The rows of a group lie close to one hidden flat surface of 9 dimensions, which passes through zero. Surfaces can cross.
Some rows, each with its group after it:
[-10   2  -2   1 -20 -12   0 -11 -17 -16 -11  -1 -13   6  -4]	N
[ 14   4   5   2  26   9 -15  15  14  11  10  -2  13 -11  22]	E
[ 11  -7 -26  13 -14   8  20 -12  11  13   6   2  -4   1   6]	Z
[  4   2   3  -8  -5  -9  -7   4 -11   0 -15  -8   6  -1  -1]	Z
[ 16  10 -14   2  16 -10  -7  10  -7   2  -3 -21   7   0  28]	N
[ -7   7 -10  -4  17 -15   1  10  -7  15   7  -2   2   5  -5]	N
[  8  -4  10   8 -21  -4   0   6   9   2 -16   7  21  -2  16]	Z
[  7   2  17 -11   0   2  12  -2   8   2  -9   8   3 -13  11]	X
[  5   4  11   4   0   3   9   9  11 -14   1   2   2   4   8]	Z
[ 14   4  14  12  13   2  -2   8  12 -12  11 -14  18  -7  -5]	Z
[ -1 -12   3  -9  -9  24  -8   9  13  12  16  12   7  -4 -22]	E
[ -6   4   5   2   2  -3   3   6  -2 -11  -4  -2  -6  10  -3]	X
[  1   1   9  -5   1  -2  -6  -4  -1 -11  -2   6  -3   4   8]	N
[ -6   1 -19  -1 -14  -6   8   0 -13  -1  -2  -7 -22  10 -25]	N
[ 15  -5  -4  -7  -4  11 -11  10   8  -5  11  -2   7  17 -14]	X
[ -3   3  -5  14   5 -10  -4  16   1  16  -9  -1   4   2   1]	E
[ -6  -1   7  -5   2  14  -6   5  -1  -3 -12   1  -9  -1   5]	X
[ -9  -2  -4 -16   7  14 -24   6 -13   2  -7  -2 -10   6   4]	X
[ 21   0  -3 -18  18  10  11   5  14  21   8  -5  -3  -7 -13]	E
[-6 -2 -5 14 -2  4  8 -1 -2  3 -5 -9  4 -7 -1]	N
[ -5   4  -4 -14  20 -13   8   5  -9  28 -13  -8  17  -1   6]	Z
[ -1   4   9  10   2   3  -6  21   8 -18   2   0  -2  17  -2]	X
[ 15   3 -11  10   2   3  10   0   4   4  -6 -16  -8  -8   6]	E
[ 11  -4  -4   6  -2   3 -14  -2  -3   0 -11 -14  14   7   1]	X
[ -8   6  13   0   9  -3  -6  26   1   8 -10   3   0  -4  -1]	X
[ 1  2  1 11 -5 -1 11 13 12 -2 10  6  3 -3  3]	N
[-12  -6 -12   2   0   2   6   0  -4  27   0   1   4  -7 -16]	Z
[ 13  -2   1 -13   5  -8   5  -7   4  -3  15  -2  22  10  -6]	Z
[ 12   2  13  -1  15   7   5  12  14   0  11  -6  14  -7 -10]	Z
[  0  -1  -8 -10  -6  10   8   3  -8  -2   6 -18  17 -10  -3]	N
[ 3 -3  8  4  1  6 -4  3 11  6  5  8  8 -9  5]	Z
[ -1   0   1  -8  22  -4  -5 -14  -3   8   3   1   1   2   0]	E
[-12  -2  -6  11  -1  -5  -3  -4  -8   3   0  -5   4  -1 -12]	Z
[-13  -4  11   1   8  27   9  -7   0 -17  -4 -11   3  -4   7]	N
[-15  -2 -10   6  -2  -4   5  -3  -7  10  -1   0  -6   2 -19]	N
[-17  -3  -1   6   4  10 -13   0  -3  -3   9   5  -3   4  -4]	E
[  5   2   6  -5   4  -8  -5   7  -6   5 -16 -11  16   4  -4]	X
[ 18  -2   1 -15   3   3   2  -4   2   8  -9  -6   3  -6   4]	E
[-19   1   0  13  10  -5 -17   4  -8   0  -1   3   3   6   9]	E
[  8   1   3  -2  -1  -1  -7   4   1   1   5  -2  15 -10  11]	E
[-11  -1   6  -1  17  23   8  -2   3  -9  -1 -10   1  -1   7]	N
[ 11   1  -5   1   1   7  -1  -6  -1  -4  -7 -11  -5  -6  12]	E
[ -3   7  -2   5   2 -17   1   8  -7  -1  -4  -5   2   5   2]	X
[  6   2  11  13  -8  -6  33  -7  14 -12   0  -1   4   2 -12]	X

New rows, each followed by its group:
[  1   3   7  18   7 -12  -9   5   1  -1  -5  -5  17   0   7]	X
[  6   2   8  -8   3   3  -5  18   9 -12   9   2   6  22 -13]	X
[ -6  -1 -21 -16 -13  15   3  18  -9  18  -7  -4 -31  -2 -22]	X
[-11  -3 -10  15   4   5   0  -7  -3   2   2  -2 -10   5 -11]	E
[ -8  -2   2  -3   5  -1 -15  -5  -6  -2  10   2  -1  -2 -12]	Z
[-31   2  18  11  -5 -27   4  -6  -8  -1 -11  24   3   3   0]	N
[  0   2  11 -15   6   3  -3   7   5 -11   3   6   0  14  -2]	X
[-10   5   9 -13  16   7   6  10   6   8  -5  17 -14  -1  20]	Z
[  3  -1  -3  -3 -10   5   7  -8  -2 -12  10  -4  -1  -7  -3]	E
[ -6   5   4   4   2  -5  -2  13  -7  -6 -18 -10  -5   9  -1]	X
[  2  -3  -8  17  -1  -3  -6  -2  -2   1  -2 -12  12   3  -5]	X
[ 15   1  -2  10   6   5 -16  -5   6 -14  13  -4   6  -3  24]	N
[  3  -6 -18 -10  -3  -1 -11  -9 -15  22  -4 -11  -5  -9 -21]	Z
[ 15   7  16  18  10   6  -1  12  14 -10  -7 -10   5 -13  22]	Z
[ -6   9 -16  12   8 -17  14   9  -6   9  12 -12  -1  -6 -10]	E
[  3   3  10  -8  24 -13  -5  -2   5  15  -1  10  10   4   5]	E
[-14  -2   9  17  10   4  -4   9   6   8   7   2  12 -11  -8]	Z
[  9  -6   1   2  -3   2   7  -5  10  -3  12  -1  13   9 -18]	X
[  7   0   6   2   3   5   0   6   5  -6  11 -10   7  -3 -23]	Z
[-17   0  -3   9   2  -2   3   3  -6   4  -3   0  -4   0  -7]	Z
[ 21  -4  -2 -24 -10   5   3 -11   3  23  -6   7   4 -27  18]	X
[  6   1  -6  -3   4   0  -4   4  -1   9  13  -5  13 -14   0]	E
[ -6   0  11   5   7 -13  -8 -13  -4  -8  -5   7   5   4  13]	E
[-13  10   0   6   0  -9   4  16  -6  12 -12   4 -18 -19  15]	X
[ -5  -2  -9   7  14 -11   5 -22  -6  14   4  -4  -1  -1 -13]	E
[-11  -1   0  10  -5  -1   4   0   2  -2   0   7   0   3   4]	Z
[ -5  10   7  -3  15   1  11   7   3 -14  -2   0 -15   8  14]	Z
[ 18   5  23  11   7  -6 -11  15   7  -6 -15 -13  30 -15  17]	Z
[  0   1   9  -8  -8   4   5   2  -4 -12  -5  -5  12  -5  11]	N
[  8  -3 -10  10 -13  14  -1   7   7  -6   4  -3 -10   5  -3]	X
[ -1   6   0  -7   0   0  19  16  -1   0 -11  -7  -6   5   1]	N
[  1  -1   8  15  -1   5   1   3  10  10  -4   2   6 -20   6]	X
[-20  -3 -10  28  17   4   0  -7   6   8  10   6 -14   9 -17]	E
[-13   7  10  -2  11 -13   1   4 -15   1 -25  -9   1   3   1]	X
[ 22   1  18 -25 -13   3 -10  11   2  -9 -14   0  -1  -3  -3]	Z
[-13   2   2   2  -2  14  -2   5  -2 -11  -6   4 -25  -2  13]	X
[  1  -3   0   7 -16 -16  -6 -13  -9 -24   8  -5  16  17 -12]	Z
[  2 -10   4   1   5  25 -18 -24   8 -13  13   7 -14   3  -9]	N
[ 17  -7  18   9 -19  12   5  14  26  -6   8   7  21  -5 -11]	Z
[ -2 -12 -17   9   1  12 -17 -30  -7 -10  13  -8   6  11  -3]	X
[  7 -10  16  -1 -13  10 -10 -15   7   0 -10  10   6  -9   1]	N
[ -2   3  -4  20  -6  -8   9   6  -6   3 -22 -17   0  -2  -7]	X
[ -5  -9 -17   1 -12  -7   2 -14  -4  25  -4  12  13   1  12]	Z
[ 23  -2  11  -9  -2   7 -17  14  14  14  -4   7  16 -17  20]	X
[ -9  -1  16  18  -8  11 -11  17   5   0 -10   2  -7 -17  -8]	Z
[  2   9   7 -13  16 -14 -15 -10 -16 -33   7 -13  -8  13   1]	Z
[ -4   8   9   0  -5  -4  16  15   8 -11  -8  11 -20  13   2]	N
[-16   5  -2  -1   8  -9  -5   3 -12   1   0   2  -9   0   5]	X
[ 24  -4  -3 -14  -6  -7   4  -4   2   3   4 -11  23   4 -13]	Z
[  7  -4  11  -2 -14  14   4  10  19   3   0  18  -2  -5   6]	Z
[ 3 -5  2 -3  5  2 -7 -6 -1  6 -3 -3 12 -4 -1]	X
[ -2  -3  -1  -8   9  -4  -8 -15   2   3  13  16   5   3  18]	Z
[11  5 -1 -6 16  9  5 11  8  4 -2 -9  0  1 10]	N
[ 10  -7  -4 -16  -9  -1  -9  -9  -2   9   2   6   7   0  -2]	Z
[  8  -5 -12  -1 -15  12   8 -11   9  -8  14  10 -18   7  -4]	Z
[-10   4  -7  -8  15  -3   8   0  -6  12  -2  -2  -6   3   4]	Z
[ -2  -4  -1  12 -16   5   6   4   8   0   0   5   0  -1  -4]	Z
[  0   6  24  11   7  -7   1   9   5  -9 -20  -3  11  -4  16]	X
[  5  -6  16   8   8   3  -4 -15  19   4  22  19  20 -20  16]	X
